The rows of a group lie close to one hidden flat surface of 11 dimensions, which may be shifted away from zero. Surfaces can cross.
In the rows, zero is written as 128.
Some rows, each with its group after it:
[125 139 128 183 155 134  98 137 122 124 148 129 112 103  78 104 159  77] -> Lofa
[ 87 150 139 101 124 113  61 126 158 125  90 110 164 116 124  80 130 116] -> buki
[105  83 176 154  95  94 134  89 140 104  93 123 115 146 145 176 149 145] -> Lofa
[101 120 145 135 105  98 116 113 105 103 133 118 139 149 109 128 118 152] -> lev
[113 143 118  86 142 146 129 174 143  92 180 147 104 121 114 155 127 127] -> lev
[132 117 133 125 121  69  91  43 147  64 117 118  88  98 125 131 201  68] -> buki
[ 65 119 141 100 136 111 100 117 179 146 124 144 122 114 125 134 197 129] -> buki
[131 110 117 133 108 131 136  94  99 105 112 146 132 101 158 139 135 136] -> zilif
[ 73 159 100  82 120 133 132 138  74 115 160 140 163 123 110 132 111 114] -> zilif
[105 133 132  22 157  90 166 118 165 160 139  86 110 148 149 172 137  96] -> lev
[ 82  96 149  98 125 105 187 173 112 125 130 117 136 122 141 112  75 179] -> Guz
[131 137 168 183 161 134 146 162 129 199  85 150 141 182 118  79 126 122] -> Lofa
[155 163 122 135 108 133 152 122 136 176 137 129 152 176 107 148 177 130] -> Guz
[139  93 124 112 104 142 139 110 139  79 110 164 109 103 195 163 127 169] -> Lofa
[144 120 163 133 118 111  90 106 170  69  85  69 109 120 156 153  62 103] -> Guz
[104 128 159 130 101  89 179 112 125 111 151 148 133 187 109 154 169 186] -> Lofa
[167 118 111 105 192 141  98 179 149 100 172 131  79 110 125 117 157 140] -> Lofa
[ 93 111 133 150  83 124 129 119 113 138 121 114 147 117 105 142 127 118] -> Lofa
[136 170 115 101 146 142 129 131 161 128 138 125 138 130 142 119  96 132] -> lev
[118 112 111  97 120 112 170 105  72 108 166 122 125 130 128 184 171 144] -> zilif
[130  58 142  97 122 171 150 229 153 162 107 138 111 103 160 161 132 152] -> lev
[100  86 147 107 142  87 115 100 122 135 137  92  91 168 130 179  99 140] -> buki
[ 73 107 150 170  76 172 166 252 152 188 165 112 141  99  53 140  97 140] -> buki
[110 137 128 123 131 154 200 139  89 124 116 119 162 114 174 167  76 156] -> Guz
[103 134 158 114 120  93  96 107 163 117 128  91 116 145  94 167 185  83] -> Lofa
[ 98 118 138 177 105 118  66 120 138 147 134 153 123 136  69  91 161 120] -> zilif
[120 172 146 141  96 134 141 121 145  89 110 141 161 133 125 135 157 123] -> lev
[ 43 106 175 110 104 135 100 154 146 159  71 174 158 161 146 145 142 144] -> buki
[186 125 107 109  79 112  87 114 130 140 104  47 169 127 126 113  96 130] -> zilif
[134  92 123 151  78 154 135 131 140 145 130 190  99 129 127 149 145 131] -> Guz
[166  83 135 192  68 122 123  91 158 140  99 150 117 135 132 114 165 169] -> zilif
[ 94 159 141 114  83 129 114 125 178 136 134 141 158 163 113 153 152 157] -> Guz
[ 44  77 137  92 152  80 139 117 106 148 141 122 127 128 132 125 121 198] -> zilif
[102 124 141 116  75 126 108 139 150 135 139 117 120 151 100 162  64 113] -> buki
[ 58 115 127 109  56 132 122 137 155 176 142 168 158 149 107 133 138 184] -> buki
[118 151 133 116 183 105  79 104 134 120 140 110 122 165 119 122 126 131] -> buki
[117 147 118 110 138 164 133 142 109 133 114 192 149 128 157 118 133 131] -> Lofa
[ 98 140 129  71 123 122  79 123 137 114 152 145 124 153 106 171 205 109] -> Lofa
[145 113 130 156  74 149 153 139 169 156 164 213  79 176  99 151 155 143] -> Guz
[135 150 124 153 167 171 131 147 114 142 135 165 144 147 146 126 120 164] -> buki
[141 112 138 177  91 144 121 134 131  98  82 147 136  67 128  99 184  98] -> buki
[158 115 118 127 133 136 143 120 143 119 126 114 104 106 151 147 115 118] -> buki
[172 129 105 123 153 127 158  82 133 184  83 140 123 133 185  95  99 119] -> lev
[101 138 110  60  85 146 150 134 125 125 151 183 150 158 151 175 140 178] -> Lofa
[ 69 131 142 143 170 157 113 133 180 110 128 131 105  62 143 163 131 102] -> lev
[149 112 111 122 142  92 102  83 109 111 143 129  93 139 123 116 141 115] -> lev
[122 169  94 156 116 153 128 118 133 103 193 160 130 119  95 118 118 154] -> lev
[135 129 110 146 176  95 139  79 152  47 175  68  83  42 128 124 116 119] -> zilif
[ 98 128 150 107 105 106 144 171 152 142 141  95 144 154 100 119  93 157] -> Guz
[110  95 125 180  90 170 121 124  95 153  98 169 138 107 146 136  81 136] -> Lofa
[ 87 134 143 140 118 100 138 109 150 124 147  76 132 113  87 153 158 109] -> lev
[135 104 105 152  61  97 179 119  57 129 167 122 141 124  73  90 129 155] -> Guz
[180  90 127 131 142 117  97  68 117 103  76 123 102 119 191 151 139 112] -> Guz
[103 148  76  87  65 129 168 113  95  64 206 163 146  87 108 151 169 164] -> Lofa
[105 136 110 147 113 126  78  89 111 120 141 156 134 117 103 109 164 113] -> zilif
[140 135 117 162  62 123 141 107  86 109 144 162 136 156 100 116 112 142] -> zilif
[113 123 114 147  43 131 150 107  97  96 157 179 137 118  96 152 187 130] -> zilif
[109 151 135 136 160 130 138  79 126  86 107 167 114 104 164 140 143  81] -> lev
[124 140 114 114  44 161 121 111 154 110 101 172 147  96 147 129 105 100] -> Guz
[117 137 125 144 133 130 138 141  75 145 168 124 128 159  82 147 144 120] -> zilif
[106 152 160 124 125 113 175 148 146 120 120 131 128 134 114 132 159  91] -> buki
[146 108 128 123 114 111 116 114 124 156 124 112 133 162 128 132 142 155] -> Guz
[154  86 128 145 180 133 142 130  95 128 138 116  78 135 154 166  88 150] -> Guz
[146 122  83 141 145 178 110 154 158 113 158 111 106  18 127 124 124  98] -> lev
[ 78 116 140 155 148 161  98 177 190 222  77 103 175  93 143  63  67 176] -> zilif

New rows. What belongs after each?
[110 114 135 167  91 138 147 132 157 128 138 106 114  87 101 167 120  94] -> Lofa
[134 105 172 155 120 155 182 181 133 195  99  93 147 180 137 204 112 161] -> Guz
[ 82 148 160 141 102 112 122  70 168  87 111 140 131 118 128 172 196 100] -> lev
[119 128 117  79 110 135 113  95  99 108  97 190 153 151 191 132 123 174] -> Lofa
[ 77 142 143 123 175 158 151 125 190 157 146 213  82 162 152 173 130 139] -> lev
[156 175  93 164 150 127  54  93 124 147 179  99 130 136  60 117 185  95] -> zilif
[129 134 119 160 114 158  81 133 138 178  98 136 160 127 120  96 125 131] -> zilif
[ 81 123 127 159 171 119 143  85 130 162 119 114 121 101 143 121  80 130] -> lev
[111 129 137 122 156 142 140 140  90 127 122 162 116 133 140 160 156  88] -> zilif
[150 124 107 138 131 147 154 134 131 131 154 167  96 111 127 139 165 109] -> lev
[127 113 146 132 145 135 163 169 177 138  80  58 124  42 140 120 102  60] -> Lofa
[ 97 124 113 167 107 124  84  76 148 126 132 169 132  97 110  96 167 147] -> zilif
[113 127  85 109 110 148  64 125 141 153 162 142 129 110 105 109 116 129] -> Guz
[137 101 111 122  86 120 171 109 134 142 129 112 150 121 155 129 110 206] -> zilif
[167 131 119 181 109 142 150 129 135 117 135 104 128 103 119 119 107 132] -> zilif
[107  90 155 154 148 114 134 140  87 108  93 129 129 116 148 105 125 157] -> Lofa
[131 173 128 115 120 133  87  85 174  98 134 113 140 161 143 173  90 147] -> Guz
[120 147 107 138  89 151 150 154 154 146 161 143 144 103  96 112 132 142] -> buki
[151 151 101 101 178 119 135 143 136 145 175  99 104 135 106 107 101 111] -> lev
[167 103 110  98  89 123 163 112 104 172 104 155 141 158 159 110 142 161] -> Guz
[102  97 127 113  98 147 109 158 127 141 167 143 114 152 115 195 119 169] -> Lofa
[124 108 111 213 121 133 103  94 165 179 136  92 128  84  94 106 123 150] -> lev
[145 110 102  92 123 128 119 108 114  90 165 195  74 135 137 151 165 126] -> lev
[151  87 105 111  90 134 124 154 102 151 135 150 140 140 134 105 127 203] -> Lofa
[116 115 176 134 136 109 208 152 141 119 119 148 116 164 141 162 171 155] -> Guz
[122  15 165 161  75 136 141 185  91 151 108 188  90 153 127 156 185 182] -> lev
[168  96 142 181 187 158 148 126 137 168  94 128 104 119 169 161 169 129] -> zilif
[147 188  72 150 103 175 169  91 136 116 158 162 166  84 150 117  98 155] -> zilif
[120 145 127 117 136 140 117 127 134 116 128 165 131 135 134 137 151 118] -> Lofa
[120 109 125 121 140 117 159 136 107 123 156 113  99  95 111 149 158  90] -> lev
[ 62 120 133 125 167 152 167 121 123 126 129 167 108  89 170 156  93 120] -> lev
[124 136 100 125 116 165 168 136 105 171 155 169 145 147 136 158 128 168] -> Guz
[157 142 119 188 122 159 144 135 132 137 111 118 147  78 124 101 129 110] -> lev
[120 146 120  69 185 171 137 174 173 188 131 164 119 148 168 146 133 128] -> Guz
[130 152 155 117 134 123 147 121 159 118  94 127 135 135 146 144 165  89] -> lev
[ 59 185 100 117 146 167 110 132  78 157 160 200 166 142 105 119 131 113] -> zilif
[133  98 130 168 147 147 140 121  43 109 107 136 124 103 149 155 118 105] -> zilif
[ 76 142 124  55 127 132 150 137 194 121 113 138 144  80 173 126 116 140] -> zilif
[ 61 117 189  98  92 121 190 162 127 148  52 109 195 154 172 159  92 169] -> lev
[ 79 126 175 126 112 160 180 201 155 127  81 145 136  88 141 144 136  74] -> buki
[125 123 130 133 103  73 175  98  68 158 167 139 130 212  92 119 127 176] -> lev
[170 127  99 118  68 192 136 147 131 180  67 152 157  86 163 130 116  57] -> Guz
[163 192 116 110 110 115  88  83 180  98 129  93 136 145 114 123 112  81] -> Guz
[ 98 142 156 125 113 106 111  98 112  72 104 151 143 157 141 132 124 139] -> lev
[ 70 108 160 204 148 103 191 118  64 127 126 119 118 104  95 134 148  93] -> lev
[ 86 137 109  94  81 118 105  74 165 117 146 168 118 129 127 156 136 130] -> buki
[ 92 145 118  94 117 132 140 116 149  81 160 133 124  82 126 170 152 110] -> lev
[ 88 135 143 129 130 115 141 144 141 104 149  72 125  71  84 150 155  70] -> Lofa
[144  98 127 210 119 152 133 108 108 127 113 147 117  90 128 141 171 125] -> zilif
[130 208 122 129 162 118 153 108 137  96 172 100 147 137  98 147 168  96] -> Guz
[144  76 112 128 163 104 149  69  62 121 139 110 108 119 162 184 191 156] -> zilif
[178 194 118 141 139 166 135 132 123 118 116 169 157 165 150 108  99 133] -> buki
[ 79 123 139 177 108 155 136 117  98 125 111 233 126 125 133 121 146 123] -> zilif
[183  14 130 181  64 110 148 111  67 180 109 159  94 164 126 135 187 169] -> Guz
[ 80 173 108 150 147 128  85  82 175 117 188 125 129 127  94 126  85 164] -> lev
[129 174  95  64  86 155 151 179  89 156 170  86 186 133  90 174 137 102] -> zilif
[ 78 132 119 110 108 143  89 113 156 117 135 152 127 104 125 142 120 117] -> buki
[157 165 142  98  27 105 167 104 193  86  93 171 136 154 140 100 120 101] -> Guz
[142 110 108 159 106 149 174 118 143 183 135 141 149 128 146 147 161 204] -> zilif
[158 138 125 169 146 160 127 161 148 169  84 155 129  88 130  67 156  64] -> Lofa
[135 166 152  89 151  68 155  84  85  93 101 100 156 192 149 101  98 131] -> buki
[108 115 126 140 109 149 147 122 128 113 113 161 136  79 147 131 153 124] -> buki
[ 72  96 154  75 107 129 173 123 154 135  90 153 109 126 182 197 115 112] -> buki
[132 152 117 149 156 129 136 121 115 117 141 108 132 105 112 105 107 107] -> lev
[189 152 128  85  80  94 151 102 167 105 127 139 115 199 145 121 109 136] -> zilif
[ 70 112 141  94 167  94  80 115 133 142 106  88 151 122 140 106 124 155] -> buki
[ 94 101 120 120 163 126 116  88  79 111 127 134 122 123 173 161  92 168] -> buki
[112 148 103 145  93 129 127  98  96 117 154 131 154 109 100 133 158 136] -> Guz
[ 43 105 141  85 140  82 134 123 171 111 175 130  95 109  97 142 196 143] -> zilif
[119 118 125  89 100  80  89  93 161 150 115  96 146 150 120  96 138 158] -> buki
[102 131 144  93  89  86  71 119 164 100 125 134 114 149  86 100 151  86] -> zilif
[110  84 139 110  51 113 165 133 103 104 111 139 133 113 139 149 141 148] -> zilif
[176  87 125 128 132 131 143 131 122 173 105 155  97 148 158 140 156 127] -> Guz
[174 130 169 121 166 107 163 150 173 150  91 114 110 177 147 134 167 108] -> buki
[ 99 186 105 117 148 145 138  96  94  84 135 172 167 113 158 107 105 143] -> buki
[163 119  71  89  67 163 133 118 145 128 128 122 155  58 165 124 113 153] -> lev
[141 165 113  66 119  88 205 116 148 110 181 183 107 204 134  90  86 192] -> Guz
[102 195 138 137  96 130 156  85 133 180  95 176 181 206 124 117 113 121] -> Lofa
[139 177 128 176 123 173 126 162 103 109 133 157 157 133 108 103 106 123] -> buki
[ 94 108 121 140 159 187 124 150  99 173 104 126 161  89 163 191 150 140] -> Guz
[121 170 126  68 146 113 108 106 125  84 113 143 125 144 155  99  65  92] -> zilif
[122 123 151 135 214 138 170 165 131 147 141 125 102 132 133 171 184 114] -> Guz
[188 158  77 172  41 174 192 101  55 187 121 126 199 128 118 151 126 111] -> Guz
